The rows of each matrix lie in a flat space through zero, up to rounding. After each matrix: how many dimensions does the smallest such space have?
In the rows, zero is written as 128.

[[105 105 145 140 128 128 124 113 136 130 167 123  87 142 103 107 158 139
  142 161  78 146 136]
 [105  97 127 160 111 116 115 146 134 122 130 142 156 116 135 127 109 113
  116  92 120 137 131]
 [145 127  46 148 135 128 150  89 141 144 149 126 149 164 135 128 123 120
  118 134 118 136 130]
 [140 160 148  86 115 133 117 169 132  97 122 142 146 109 112 137 127 109
  128  90 116 131 151]
 [128 111 135 115  53 144 101 108 121 121 120 125 116 152 121 140 127 125
  130 148 139 118 122]
 [128 116 128 133 144  88 130 152 139 110 118 123 134  89 119  93 125 163
  147 127 132 109 129]
 [124 115 150 117 101 130  68 113 120 121 127 117  86 116 119 148 122 184
  141 125 140 155 136]
 [113 146  89 169 108 152 113  94 137 138 163 145 131 100 152 135 154 137
  120 104  98  76  78]
 [136 134 141 132 121 139 120 137  77  87 127 121 137 107 121 169 129 108
   94 145 114  88 130]
 [130 122 144  97 121 110 121 138  87  74 132 123  81 157 155  79 164 125
  118 136 126 134 144]
 [167 130 149 122 120 118 127 163 127 132  70 132 127 136 101 100 147 173
   94 134  78 126 150]
 [123 142 126 142 125 123 117 145 121 123 132  64 122 101 109 119 143 119
  150 116 140 158 105]
 [ 87 156 149 146 116 134  86 131 137  81 127 122  56  80 108 165 145 115
  155  77 153  96 108]
 [142 116 164 109 152  89 116 100 107 157 136 101  80  86 139  83 173 118
  154 153 128 164 134]
 [103 135 135 112 121 119 119 152 121 155 101 109 108 139  59  83 132 134
  123 115 167 152 142]
 [107 127 128 137 140  93 148 135 169  79 100 119 165  83  83 116  95 114
  149 107 128 142 107]
 [158 109 123 127 127 125 122 154 129 164 147 143 145 173 132  95 119 131
  135 108 132  76  75]
 [139 113 120 109 125 163 184 137 108 125 173 119 115 118 134 114 131  56
  147 103 140 134 135]
 [142 116 118 128 130 147 141 120  94 118  94 150 155 154 123 149 135 147
   96 138 132 142 112]
 [161  92 134  90 148 127 125 104 145 136 134 116  77 153 115 107 108 103
  138  86  89 120 139]
 [ 78 120 118 116 139 132 140  98 114 126  78 140 153 128 167 128 132 140
  132  89 132 134 130]
 [146 137 136 131 118 109 155  76  88 134 126 158  96 164 152 142  76 134
  142 120 134 137 143]
 [136 131 130 151 122 129 136  78 130 144 150 105 108 134 142 107  75 135
  112 139 130 143  96]]
 : 21

[[101  87  96 110 107  93 180 136 151 147 128 139 111 122  88 147 137 160
  122 142 128 161 183]
 [ 87  97 114 127 102 135  66 106 165 117 116 145 159 105 174 137 115 161
  121  95 152 155 107]
 [ 96 114 116 142 117 112 139  94  66 137  86 140 144 106 127  69 124  98
  151 135 134 104  50]
 [110 127 142 158 127 131 139 162 109 103 135 128 158 126 128 108 120 142
  137 127 110 128  76]
 [107 102 117 127 110 149 163 142 110 129 139 131 142 129 164  94 161 136
  125 152 122 142 106]
 [ 93 135 112 131 149 136 117 114 100 103 150 131 157 124 112 157 125 128
   92 161 123 127  90]
 [180  66 139 139 163 117 207 160 104 199 169 145 115 133  84  75 166 118
  108 130 115 135 149]
 [136 106  94 162 142 114 160  89 158 100 131 166 194 147  94 187 147 114
   65 172  84 153 133]
 [151 165  66 109 110 100 104 158 125 124 128 123 127 124 109 138 149 130
  123 105  77 176 158]
 [147 117 137 103 129 103 199 100 124  88 136 147 108 150 118  74 123 144
  110 116 189 138 148]
 [128 116  86 135 139 150 169 131 128 136  41 127 113 120  98 139 140 137
  116 112 112 134 133]
 [139 145 140 128 131 131 145 166 123 147 127 100 116 122 103 168 120 115
   86 133  99 121 123]
 [111 159 144 158 142 157 115 194 127 108 113 116 108 141 121 111 147  89
  104 153  81 156  98]
 [122 105 106 126 129 124 133 147 124 150 120 122 141  86  97 133 144 137
  139 116 152 132 125]
 [ 88 174 127 128 164 112  84  94 109 118  98 103 121  97 149 135  86 110
  185  92 139 106 110]
 [147 137  69 108  94 157  75 187 138  74 139 168 111 133 135 147 122 106
  114 152 125 175 146]
 [137 115 124 120 161 125 166 147 149 123 140 120 147 144  86 122  97 110
  119 142 144 128 148]
 [160 161  98 142 136 128 118 114 130 144 137 115  89 137 110 106 110  83
  134 118 145  96 133]
 [122 121 151 137 125  92 108  65 123 110 116  86 104 139 185 114 119 134
  122 109 151  61 161]
 [142  95 135 127 152 161 130 172 105 116 112 133 153 116  92 152 142 118
  109 144 138 139  85]
 [128 152 134 110 122 123 115  84  77 189 112  99  81 152 139 125 144 145
  151 138  83  78 155]
 [161 155 104 128 142 127 135 153 176 138 134 121 156 132 106 175 128  96
   61 139  78  82 123]
 [183 107  50  76 106  90 149 133 158 148 133 123  98 125 110 146 148 133
  161  85 155 123 171]]
 : 21

[[ 51 140 128 116 137 183 108  69  86 114  81 138 116 148 155 104 140 119
  158 126 134  92 114]
 [140  52 172 148 100  95 111 215 126  99 124 132 121 133 137 171 198 103
  125  65 147  82 100]
 [128 172  83 130 156 109  96 194  94 145 141 226 148 169  86 105 138 156
  124  59 201 224 103]
 [116 148 130 144  90 133 114 162 134 230 116 153  79 143 155  97 166 157
  196  55 149 163 132]
 [137 100 156  90  38 101 168 120  55 130 161 138 127 104  53 116  83 156
  169 109 227 229 109]
 [183  95 109 133 101 121 170 134 155 142 148 166 154 109 198 153 125 121
   74 153 103 110 159]
 [108 111  96 114 168 170  66  60  78 217 117  97 168 191 182  53 167 165
  205 110 164 132 100]
 [ 69 215 194 162 120 134  60 143 182 115  95 171  76 138 204  96 215 155
  106 148 145  70 112]
 [ 86 126  94 134  55 155  78 182  53 227 129 136  71 104 152 138 173 156
  173  92  28 163 176]
 [114  99 145 230 130 142 217 115 227  81 144 113  75 158 127 106 136 104
  170 120  91 145 131]
 [ 81 124 141 116 161 148 117  95 129 144 109 131 183 122  89  91 120 159
  113 136 112 139 124]
 [138 132 226 153 138 166  97 171 136 113 131  51  88 131 123  93  75  66
   23 138 198  73 123]
 [116 121 148  79 127 154 168  76  71  75 183  88 123  77  94  79  81 145
   99 158 123  69  88]
 [148 133 169 143 104 109 191 138 104 158 122 131  77 176 133 127 184 112
  156  52 178 165 105]
 [155 137  86 155  53 198 182 204 152 127  89 123  94 133 144 110 150 120
  177 150 159  41 145]
 [104 171 105  97 116 153  53  96 138 106  91  93  79 127 110 171 195 126
   90 132  60 210 155]
 [140 198 138 166  83 125 167 215 173 136 120  75  81 184 150 195 126 140
  133  91 104  70 164]
 [119 103 156 157 156 121 165 155 156 104 159  66 145 112 120 126 140  83
  139 156 166 116 127]
 [158 125 124 196 169  74 205 106 173 170 113  23  99 156 177  90 133 139
  100 174 179  77 157]
 [126  65  59  55 109 153 110 148  92 120 136 138 158  52 150 132  91 156
  174 103 115 159 138]
 [134 147 201 149 227 103 164 145  28  91 112 198 123 178 159  60 104 166
  179 115 172 138  64]
 [ 92  82 224 163 229 110 132  70 163 145 139  73  69 165  41 210  70 116
   77 159 138 134 117]
 [114 100 103 132 109 159 100 112 176 131 124 123  88 105 145 155 164 127
  157 138  64 117 141]]
 : 21

[[ 98 131 123 188 153 177 140  85 103 111 141 168  78 149  98 154  64 133
  136 159 167  59 151]
 [131 172 175  97 142 130 133 155 111 141 132 106 146 123 110 155 164  78
  104  58  87 172 138]
 [123 175 244 111 154 170 129 179 116 120 121  56 119 117  58 168 103  89
  159  70  98 179 102]
 [188  97 111 211 181 160 176  78  94  92 129 175 141 154 105  86  75  74
  123 132 175  83 174]
 [153 142 154 181 150 157 148 114 114 102 127 145 119 147 104 141 105 102
  162  92 131  89 146]
 [177 130 170 160 157 144 148 141 100 116 107  98 151 116 103 124 126  82
  145  62 143 123 143]
 [140 133 129 176 148 148 149 115  67 123 123 132 113 120 123 144 125 109
  120  84 166  64 177]
 [ 85 155 179  78 114 141 115 159 149 123 142  93  96 131 103 146 106 149
  142 160  86 178  87]
 [103 111 116  94 114 100  67 149 199 175 106 110 179 107 124 148 152 153
  141 138 131 186  69]
 [111 141 120  92 102 116 123 123 175 126 130 143 117 140 152 121 143 144
  129 149  88 148  96]
 [141 132 121 129 127 107 123 142 106 130 154 138 151 140 129 135 151 124
  126 118 110 142 157]
 [168 106  56 175 145  98 132  93 110 143 138 194 184 143 153 119 168  99
  100 101 151  98 186]
 [ 78 146 119 141 119 151 113  96 179 117 151 184  89 169 115 157  87 158
  158 185 105 111 101]
 [149 123 117 154 147 116 120 131 107 140 140 143 169 134 115 141 144 106
  124 101 137 133 161]
 [ 98 110  58 105 104 103 123 103 124 152 129 153 115 115 180 115 155 160
   75 166 149 104 141]
 [154 155 168  86 141 124 144 146 148 121 135 119 157 141 115 110 147  74
  110  99  67 206 115]
 [ 64 164 103  75 105 126 125 106 152 143 151 168  87 144 155 147 146 141
   79 162  83 140 119]
 [133  78  89  74 102  82 109 149 153 144 124  99 158 106 160  74 141 166
  106 195 136 185  98]
 [136 104 159 123 162 145 120 142 141 129 126 100 158 124  75 110  79 106
  127 162 144 193 101]
 [159  58  70 132  92  62  84 160 138 149 118 101 185 101 166  99 162 195
  162 160 168 131 121]
 [167  87  98 175 131 143 166  86 131  88 110 151 105 137 149  67  83 136
  144 168 168  69 129]
 [ 59 172 179  83  89 123  64 178 186 148 142  98 111 133 104 206 140 185
  193 131  69 169  67]
 [151 138 102 174 146 143 177  87  69  96 157 186 101 161 141 115 119  98
  101 121 129  67 200]]
 : 8

[[ 87  81 143 123 109 164 100 131 155 164 151 140 147 155 132 124 112 111
  120 124 104 101 107]
 [ 81  82 152 169 101 155 101  95 133 132 141 122 108 182  92 135 148  98
  144 162 136 123 105]
 [143 152  87 170 131 127 130 122 115 147 116 126 124 154 126 137 156 151
  110 124 127 152 169]
 [123 169 170 105  83 161  99 158 110 139 140 139 124 115  93 130 107 104
  102 143 110 145 125]
 [109 101 131  83 113  97 159 143 176  96 110 112  98 151 149  96 114 137
  103 133 158 134 103]
 [164 155 127 161  97  83 121 113 133 112 128 118 131 131 100 150 126 128
  141 108 166 118 138]
 [100 101 130  99 159 121 183 121 114  83 105  99  91 124 173 128 103 147
  131 120 143 128  90]
 [131  95 122 158 143 113 121  93 153 109 133 124 134 115 151 120  82 155
   90 124 137  72  95]
 [155 133 115 110 176 133 114 153  89 112 137 103  98 106 139 149  85 159
  145 111 127 160 103]
 [164 132 147 139  96 112  83 109 112 189 115 125 109 125  89 135 139 130
  100 134 144 135 131]
 [151 141 116 140 110 128 105 133 137 115 130 156 108 121 128 104 153 180
  109 139 152 142 102]
 [140 122 126 139 112 118  99 124 103 125 156 135 100 135 103 140 104 123
  109 139 113 148 187]
 [147 108 124 124  98 131  91 134  98 109 108 100 102 157 110 135 132 153
  114 166 131 154 103]
 [155 182 154 115 151 131 124 115 106 125 121 135 157 121 119 140 107 152
   96 128 126 149 148]
 [132  92 126  93 149 100 173 151 139  89 128 103 110 119 195 135  94 137
  136 133 123 120  95]
 [124 135 137 130  96 150 128 120 149 135 104 140 135 140 135 140 132 143
  118 126 131 136 119]
 [112 148 156 107 114 126 103  82  85 139 153 104 132 107  94 132  73 102
   78 110 121 119 151]
 [111  98 151 104 137 128 147 155 159 130 180 123 153 152 137 143 102 111
  161 114 128 113 164]
 [120 144 110 102 103 141 131  90 145 100 109 109 114  96 136 118  78 161
   90 154 133 131 137]
 [124 162 124 143 133 108 120 124 111 134 139 139 166 128 133 126 110 114
  154 159 127  98 121]
 [104 136 127 110 158 166 143 137 127 144 152 113 131 126 123 131 121 128
  133 127  98 127 127]
 [101 123 152 145 134 118 128  72 160 135 142 148 154 149 120 136 119 113
  131  98 127  92  96]
 [107 105 169 125 103 138  90  95 103 131 102 187 103 148  95 119 151 164
  137 121 127  96  37]]
 : 20
